The rows come from 4 hidden closed curves, with some noise, and rows from the same curve form a group. Each curve winds through 8 dimensions. The rows are also pushed far along 6 directions, which tell nothing about the answers.
Some rows, each with its group after it:
[  2  17  10 -34 -28  17  18  -9   8 -18  -2 -51 -42  16  -1 -24 -28 -14
  14   9 -13]
Z753
[ 32  18  -9   0 -48  -9  35  58  -1   0 -14  32  47  39  48  41  -8  -8
   8  14  32]
Z792
[-36 -26  -3  20  17   2 -25 -10  -3  24  23  17  28 -43 -23 -14  44  26
 -22 -42  -3]
Z881
[ 29 -11  -4  -2 -15   8  35  18 -36 -15   7 -21 -17  58  16  10 -16  14
 -16  -6  13]
Z881
[ 40 -14   0   3  16   0  24  -1 -19 -24  21  11 -19  23  -9  10 -32   4
   6   4  12]
Z881
[  5 -14 -15   4 -15   3  -1   1  14  20 -15   7  27 -15  10  16  15  18
 -17 -21 -15]
Z881
[-19 -17 -16  29  18   3 -27  -7  -7 -12  19  -5 -39 -16 -13 -27 -13  18
  16  -7  20]
Z529
[  6 -29  13  26  13 -21 -20   0  13  -4  28 -16  -7   1  43 -20 -14  22
  -2 -14  31]
Z792
[ 27   0  26  -7   4 -19  30  -3  -9 -13  49  -2 -19  24   4  -6 -46  -1
  23   7  38]
Z881
[  9   0  -2 -26   7   8  19  -2 -11  -8  -3  11  13  -6 -14  10  18   4
 -24  -2 -40]
Z881
[ 27   3  -5 -42 -18 -55  46   8  26  27 -13  25 -30 -38   7  27 -12 -41
  42   6  -2]
Z881
[-10  -2 -10  12  14  46 -23 -10 -24 -14 -20  -4  22  28 -51   2  33  -3
 -42   2 -21]
Z792
[-28  -7 -18  19  42  13 -23 -34 -15 -22   0  -1 -49 -46 -47 -23   0  21
  17 -19  -1]
Z529
[ 37   7  -3  -8 -39  31  35  39  -3 -22  -8   2  15  43  32  18 -27  11
  -2   5  -8]
Z529
[  5  11  13 -25 -25  -8  17 -12  15   0  -4  -6 -10  -8   1 -12  -8 -26
  10   7 -19]
Z753
[  2  31 -18  35 -25  28 -10  -4 -71 -37 -21  28  22  52 -35  -3  31 -15
 -26  16  -6]
Z753
[ -2  34  21 -22 -28  11  25  20  15  11  12  -8  38  17  26   2  -8  -8
  10  15   9]
Z753
[-27 -13  -8   6  60   5  18   6  26  27  -7 -32  -1 -59   4  20  -8  41
  25 -46  45]
Z529
[ 16  10  -6   4  20  16  25 -13 -25  11 -26  -4   7  17 -31  34  15 -11
   1 -10  16]
Z792
[  3 -17   5 -26  18 -45  34  -5  20  13   1  32 -40 -37 -21  16 -36 -50
  38  20  14]
Z792
[  9   6  32 -29 -14 -68   4 -13  29  16  15  64  35 -40  42   4   9 -30
   1  20 -32]
Z792
[-12 -16  18  22   9 -45 -25  -6  17  23  51  15   1 -14  35 -20 -17  18
  18   1  36]
Z792
[ 27   6   6  -6  -3  16   0  17  12 -20   3 -12   3  30  13   9 -21  11
   4  12  10]
Z792
[  9  27  -2  10 -27   1  -2  -7 -21 -21 -14  12  -4  22 -11 -11  -4 -34
   6  25  -6]
Z529
[  6   9 -11 -11   5  15  32  10  -4   2 -40   1  35   7 -10  34  26 -22
 -13  -3  16]
Z753
[  2   5  17 -29  -8 -10  -3 -25  15  -9  13   6 -28  -5 -23  -6 -31  -7
   7  19 -21]
Z529
[ 10   0   8  -4  -3   3  12  -7   8  16   6  14  21  -4  -9   8   9 -19
   7   2   4]
Z753
[ 24 -34 -16  21  39 -22 -15 -38 -16  -2   3   4 -61   2 -38   9 -20   2
   8  -4  27]
Z881
[ 25 -35   1  -8  48 -50  25  13  57  21  12  29 -30 -64  15  26 -40 -24
  61   0  48]
Z753
[  2  34  11  -4 -21  -8 -12 -19   1 -16  10 -18 -26  17   8 -17 -26   1
  20  24  10]
Z792
[-25 -19  13   8  31   0   6  18  39  32  -9 -21  37 -47  15  12  -2   7
   8 -32  22]
Z529
[  3 -19 -17  33 -11   3 -14 -13 -18  11  -7  31  13   0 -23   9  11   3
 -15 -17  -6]
Z529
[-28  27  15  14  24   4 -32 -50 -23 -25   4   3 -17 -16 -50 -27   5  -5
   5   7  -8]
Z529
[-13  -1  18  11  12   1 -49 -26  16 -32  23 -14 -25 -15   7 -51  -6   9
  -1  11 -20]
Z792
[ 16   6  -3   7  -5  27   3   2 -18  -5  -7   7  15  22  -6  -3  22 -12
 -15   5 -31]
Z792
[ -6   4  17 -15   5 -38  32   8  29  25   2  24  36 -59  25   6  14 -25
  20 -16   8]
Z881
[ -9 -11 -22  -1  17  12  32   4  -2   6 -48 -14   4 -23 -10  30  14  -3
  -2 -33  17]
Z753
[ -9  25 -13 -17 -19  10  18  -2   3  24 -29  60  64 -36 -25  29  50 -22
  -9   1 -32]
Z753
[-10   3  -3  35  24  -9 -49 -65 -22   2  -3  61   5 -33 -58  -7  33  -7
  -6   0 -32]
Z792
[  2  13   6 -20  10  -5  -2 -27  16 -32 -18 -15 -43 -14 -11  -7 -25  -6
  14  14  -6]
Z753
[-31  -4  -7 -11  -3  39  19  35  28  32  -7 -38  22 -13  13  10   2  27
   4 -23  10]
Z529
[ 16  -3 -20  38 -24  18 -34  -4 -44 -22  -4  73  33  24 -26  -2  44  -6
 -33  10 -42]
Z529
[  8 -39  -4  17  21 -17  26  32   6  26   0   5  18  13   8  40 -17 -10
   0 -13  67]
Z792
[ 10 -13   1  -2  12 -47  12  18   2  20  13  27   5 -16   3   7   6 -32
   7  11  10]
Z753
[-23 -20  -7  60  33  18 -53   0   2   7  28   1   9 -12  -5 -19  -4  50
   5 -20  35]
Z529
[ 15  10  27  12   6  -4 -40 -33  -1 -39  52  17 -47  25 -19 -29 -51  10
  24  33  11]
Z792
[-13   2   9  30  -3  29 -36   2  -1  -6  15  11  33   0   8 -19  17  30
 -15 -10 -23]
Z753
[ 20   7  -5  26  -6  26   7  17 -15 -23  15  -7 -22  33   9  -6 -30  10
  28   8  32]
Z881
[-20  41  36 -11 -42  40 -12 -26   3 -47  15 -65 -21  31  34 -49 -35  40
   2   2  -9]
Z792
[ 32 -21 -32  21 -24  22  31  29 -31  12 -19 -22 -21  49   3  31  -2  10
   2 -28  40]
Z881
[  1  -3  -9 -19   3  14   5 -17  -6 -22 -22 -16 -24  -7 -10  -5   8   8
 -15 -11 -30]
Z881
[ 24  24  -5   5 -34   7  -2   0  -8  -3   2  10  34  32  -5   0   0 -13
  -9  18  -4]
Z881
[ -4 -39 -24  35  49   9 -16   9   0  15   4  20  -3 -31 -34  12  11  10
   5 -20  20]
Z529
[-31  21   4 -48  -8  43  54  19  30   2 -28 -43  25 -23  13  16   1  14
   3 -21  17]
Z753
[-20 -20  18  41  26  -5 -10 -11 -14   5  32 -44  -9  18  18 -20 -18  30
   0 -27  61]
Z881
[  1   8   8 -30 -12 -33   4 -36  -6   0  -5  63   1 -22 -30   5  16 -45
 -10  30 -55]
Z792
[-8  4  6  7 -5  4 11 14 11 -3 -7 -5 41  2 26  6  6  2 -8 -7 33]
Z753
[-31  -2  16 -22   1 -42 -17 -15  32  11  23  16   4 -46  10 -13 -13  14
   4   3  -5]
Z753
[  4   2  -8 -18   0  24  11   2 -14 -31 -14 -23 -24  12  -9  -8   7  -1
 -13  -2 -17]
Z881
[  6 -28   0  44  54 -10  -5 -25 -27   2  28  21 -24 -13 -32   2 -14  11
  20 -18  38]
Z881
[ 11  28  -9  -3   1  11 -11 -30 -14  -9 -31  35  -9  -1 -47  14  24 -38
   9  26 -27]
Z529
[-12 -24  24  30   9 -14 -48 -10  39   9  34  42  29 -33  25 -11  -1  21
   3  -5   0]
Z529
[ 20   5 -30  57  -6  23 -22 -28 -95 -25 -11  45  10  69 -64   7  41  -9
 -37   6   1]
Z529
[ 31  22   1 -10 -14 -32  35  34   7   7 -14  21  21  18  17  33 -17 -43
  27  30  35]
Z792
[ -1 -11  -5   3  20 -22  12  -4 -23   3   4  15 -19 -12 -24   9   5 -10
   3  -9   3]
Z753
[ -3  -3 -22   4  25 -17  10   2   4  12 -23  64  33 -51 -34  24  35 -37
   9   1   5]
Z753
[-20  13  12  -5   3  28  -7   3  19 -24  25 -45 -29   0  14 -38 -42  25
  24   5  17]
Z881
[ 25  -3 -13   8 -30  14  20  14  -3   6 -19  31  25  13  21  30   3   9
  -3 -10  -5]
Z529

New rows, each followed by its group:
[ 10  21   1 -46 -24 -11  29  20   6  -1  -9  32  17 -25   5   6  26 -31
   2  12 -42]
Z881
[-16  -6   5 -30  24  15   0 -30  11   4  -1 -19 -29 -10 -41   3  -7   0
  -6   4 -20]
Z792
[-10 -13 -12  49   1   7 -52 -25 -31   6  19   6  -7  20 -46 -29  17  -4
 -16   3   3]
Z753
[  7 -11  10  12 -23 -20   2  30   8  23  41  25  33   2  33   1   3  11
   6  -9  22]
Z881
[ -8  14  38  17  14 -15 -28 -43  -2 -20  36  -7 -22   5  -3 -32 -27   6
  17  11  22]
Z792
[ 55  58  20 -24 -66 -57  17  17   5 -24   4  97  63  31  43  16  -3 -75
  14  82 -17]
Z753
[ 15 -23 -47  45  -7  39  31  42 -46  34 -36  35  72  11  -7  47  62  14
 -32 -49  -7]
Z881
[ 33 -49 -31  53  24 -52 -16  -7 -15  36   4  55 -25 -16 -24  26  13 -22
  20 -18  47]
Z881
[ -8 -31 -10  45 -24  16 -25  18   1   3  15   0  39   1  40 -16  11  47
 -27 -41   5]
Z881
[-59  10   2 -18 -10  22 -15 -30  23  18  -9   4  36 -55 -26 -17  37  17
 -22 -24 -31]
Z753
[ -9  -9  -5  16  -6  56 -11   4 -26 -15   3 -28  12  34   4 -19  27  37
 -38 -21 -20]
Z792
[ -9 -15 -20  24  24   1   8 -19 -54 -12 -11  12 -29  -4 -53   3  17  -8
  -5 -20  10]
Z753
[  3  23  -4 -26 -28   5  19 -29 -20 -29 -26   8 -24  -5 -27  -7   5 -26
  -2   6 -36]
Z753
[-45   5  -9   6  -6  -1 -38 -45  -1  11  -5  33  12 -57 -49 -26  40  -7
 -14 -11 -44]
Z753
[ 11   1 -21  37 -28  48  -7  12 -62 -13 -16  24  40  54 -18  19  38  35
 -46 -18 -26]
Z753
[ 35 -27 -21  23  34  29  25   4 -35   0 -12 -16 -32  35 -33  18   3 -18
   3  -8  21]
Z792
[ 18 -16   2 -17 -14 -17  21  29  25   4  20 -24 -21  16  26  -5 -37 -14
  17  12  35]
Z753
[ 16  -2 -16  14  20  23  27   6 -38   2 -17 -39  -2  53 -20  20  -1  -2
 -16  -6  30]
Z881
[  3  27 -29 -18   2   9  -3 -29 -10 -12 -44  17 -33 -16 -46   9  22 -30
  12  21 -34]
Z529
[ 28  14  11   3 -18 -42 -26 -28 -11   1  40  62   0  10 -28  -6  -6 -26
   8  36 -13]
Z881
[ 13  76  13 -40 -89   9  32  40   0   2 -16  32  94  47  50  26  14 -12
 -15  44 -36]
Z753
[-14  -1   1 -38  -3  26  36  -5   8  -5 -17 -41 -29 -15   9 -10   2   4
  -4 -17 -34]
Z792
[ 10  -2   9  10  10 -53  -2   0  33  30  16  29  33 -37  16   4  -6 -29
  22   6  26]
Z881
[ 14   7   6 -43 -10 -35  15   4  52  17 -22  33  10 -49  32  22   3 -30
  18  18 -28]
Z529
[  9 -15  13  23  -1   0  17   9 -17  -3  33  10  16   7  19  -4 -11  22
  -1 -24  19]
Z881
[-14   4  26 -26  12  -2 -18  -7  40  -7  10 -10  13 -23   7 -13  -7  -1
  -4  12 -16]
Z792
[-11  22  19  14 -30 -18 -36 -21   6 -13   8  25  21  -5  36 -25  18   5
  -9  10 -23]
Z881
[  1   7  -8   3  14   0   7 -10 -33 -19  -4 -28 -52  20 -33 -18  -8 -28
  14  11  19]
Z881
[-43  -5   9  38 -19  48 -44 -12   1   8  13 -15  41   7  -8 -24   7  51
 -29 -29 -10]
Z529
[-13  26   5  -9  -8 -36 -45 -49  18 -19  -3  42 -31 -41 -19 -32   5 -37
  21  42 -40]
Z529
[-16 -30 -24  36  56   5   0  -7 -20  28  -2  13  -9 -40 -46  11  19   9
  12 -38  20]
Z881
[-56  -3  -7 -14 -18  40  -2   9   1  -1   2 -50   2 -10  -4 -27   9  44
 -27 -33 -10]
Z753
[ 16  -9 -40  20  26 -11  10  -2 -51  16 -44  35   7   0 -55  31  64 -49
 -18  -1 -12]
Z881
[-12   7  -8  -5 -20  24  -3  10 -13   5   1   9  18  -2 -15  -5  35  11
 -14 -13 -20]
Z881
[  0 -16   0  36   9  -4   9  26  -4   5  24 -44 -19  25  25 -19 -32   5
  25 -12  74]
Z881
[-34   4   7 -41  -5   7  -3 -14  49  26 -12 -26   7 -49  11  -6   4  18
  -5 -12 -40]
Z792
[ 14   3   1 -13   6 -13   3  -3 -18  -9  11  25   3   9 -14   3   9  -9
 -16  14 -24]
Z881
[  5   5  28  65 -31 -20 -49  13   1 -16  53   1  15  42  68 -41 -41  27
  13  13  39]
Z753
[ 17  31  16 -27 -48 -26  11  29  19   1  26  38  10  -2  36  -6 -10 -22
  33  35 -13]
Z881
[  6 -14  -3  39 -48 -30  -3  41  23  52  26  50  90  -4  63  12  10   8
  -1 -12  25]
Z753
[-11   5  13 -28  -6 -56  11 -25  31  16  -9  52  19 -80   9  -2  16 -38
  14  -1 -33]
Z753
[-23   3  25   7  -7 -33 -58 -26  36  -7  38   3 -18 -36  12 -60 -18  -8
  16  21 -19]
Z753
[ 33 -32  -9  26  12   3  16  50  22  23  -1 -13  30  10  55  20  -1  11
   1 -18  38]
Z792
[-15  -8  17  11  23 -22 -24   2  28  -5  27  -7  13 -27  31 -18 -23  35
   3 -10  18]
Z529
[ 22  32   6 -10 -61   4  31  48  16  20  -8   6  90  31  63  18   7  -7
 -13  12  -1]
Z881
[  1  23  13 -23  13  -2  -7 -26  -3 -18  -3 -19 -32  14 -29  -4 -13 -14
   4  25  -8]
Z753
[-11  -4  13 -13  -4 -21   3 -20   0 -18  -3  13 -14 -10  -9   0 -13  -9
  -3   2   5]
Z792
[-13 -11 -20  33  -9  11   7  36 -11  27  -2  27  48   1   9  22  22  13
  -7 -17  27]
Z792
[ 25  33  17   2 -52 -38 -16 -15   1 -14  43  69  16  25   4 -14 -27 -32
  23  58   3]
Z753
[ -4 -12  28  43  38 -26 -51 -35   5 -22  44 -15 -33   2  -5 -44 -33  -2
  19  11  49]
Z792
[ 17  -3   2 -19   7  -9  58  24  11 -15  -6 -19 -16   7  20  18 -36 -21
  29   4  63]
Z753
[ 32  -9  -9  25 -25 -20 -18  -2 -13 -16  12  45   3  11  12  -7  -2  -5
  -3   9 -12]
Z881
[ -5  17  47 -50 -20 -23  39   0  24 -20  25 -37 -33 -10  45 -28 -44  -8
  26   6   0]
Z753
[-20  -5  29  20  -4 -16 -35 -24  22  13  45  12  20 -18  10 -35  -4   3
   6   0  10]
Z753
[-48  26  19 -19 -15  -9 -28 -20  22  17  19   4  23 -37  -7 -31  12   5
  -3   8 -28]
Z753
[  5   4   0 -16 -15  -1  30 -17 -17 -15 -15   4 -20  -6 -16   1  -2 -15
   4  -7  -9]
Z753
[ 44 -23 -10  21  24 -45  -5   3  18  23   5  93  32 -33  -7  35  14 -43
  21  17  14]
Z753
[ 12 -15 -17  13 -17   8  -7   1   0  12  -7   5  21   8   7  13  10  23
 -17 -20  -5]
Z881
[-38   7  18  44  14  11 -48 -10   9  -4  27  -2  48 -26  21 -26   1  56
 -10 -25  11]
Z529
[ 19   2  -6   1 -19  -1  44  43   4   4 -15  12  49  19  38  30   3 -14
   0   1  41]
Z753
[ 24 -31  -8  33  30 -30 -24  -6  21  -5  22  38 -29 -24  -5  -4 -32  -6
  33  11  37]
Z753
[-16  54  35 -62 -24 -18   3 -22  18 -23   7  14  20 -20   3 -18  -2 -14
  -6  35 -60]
Z529
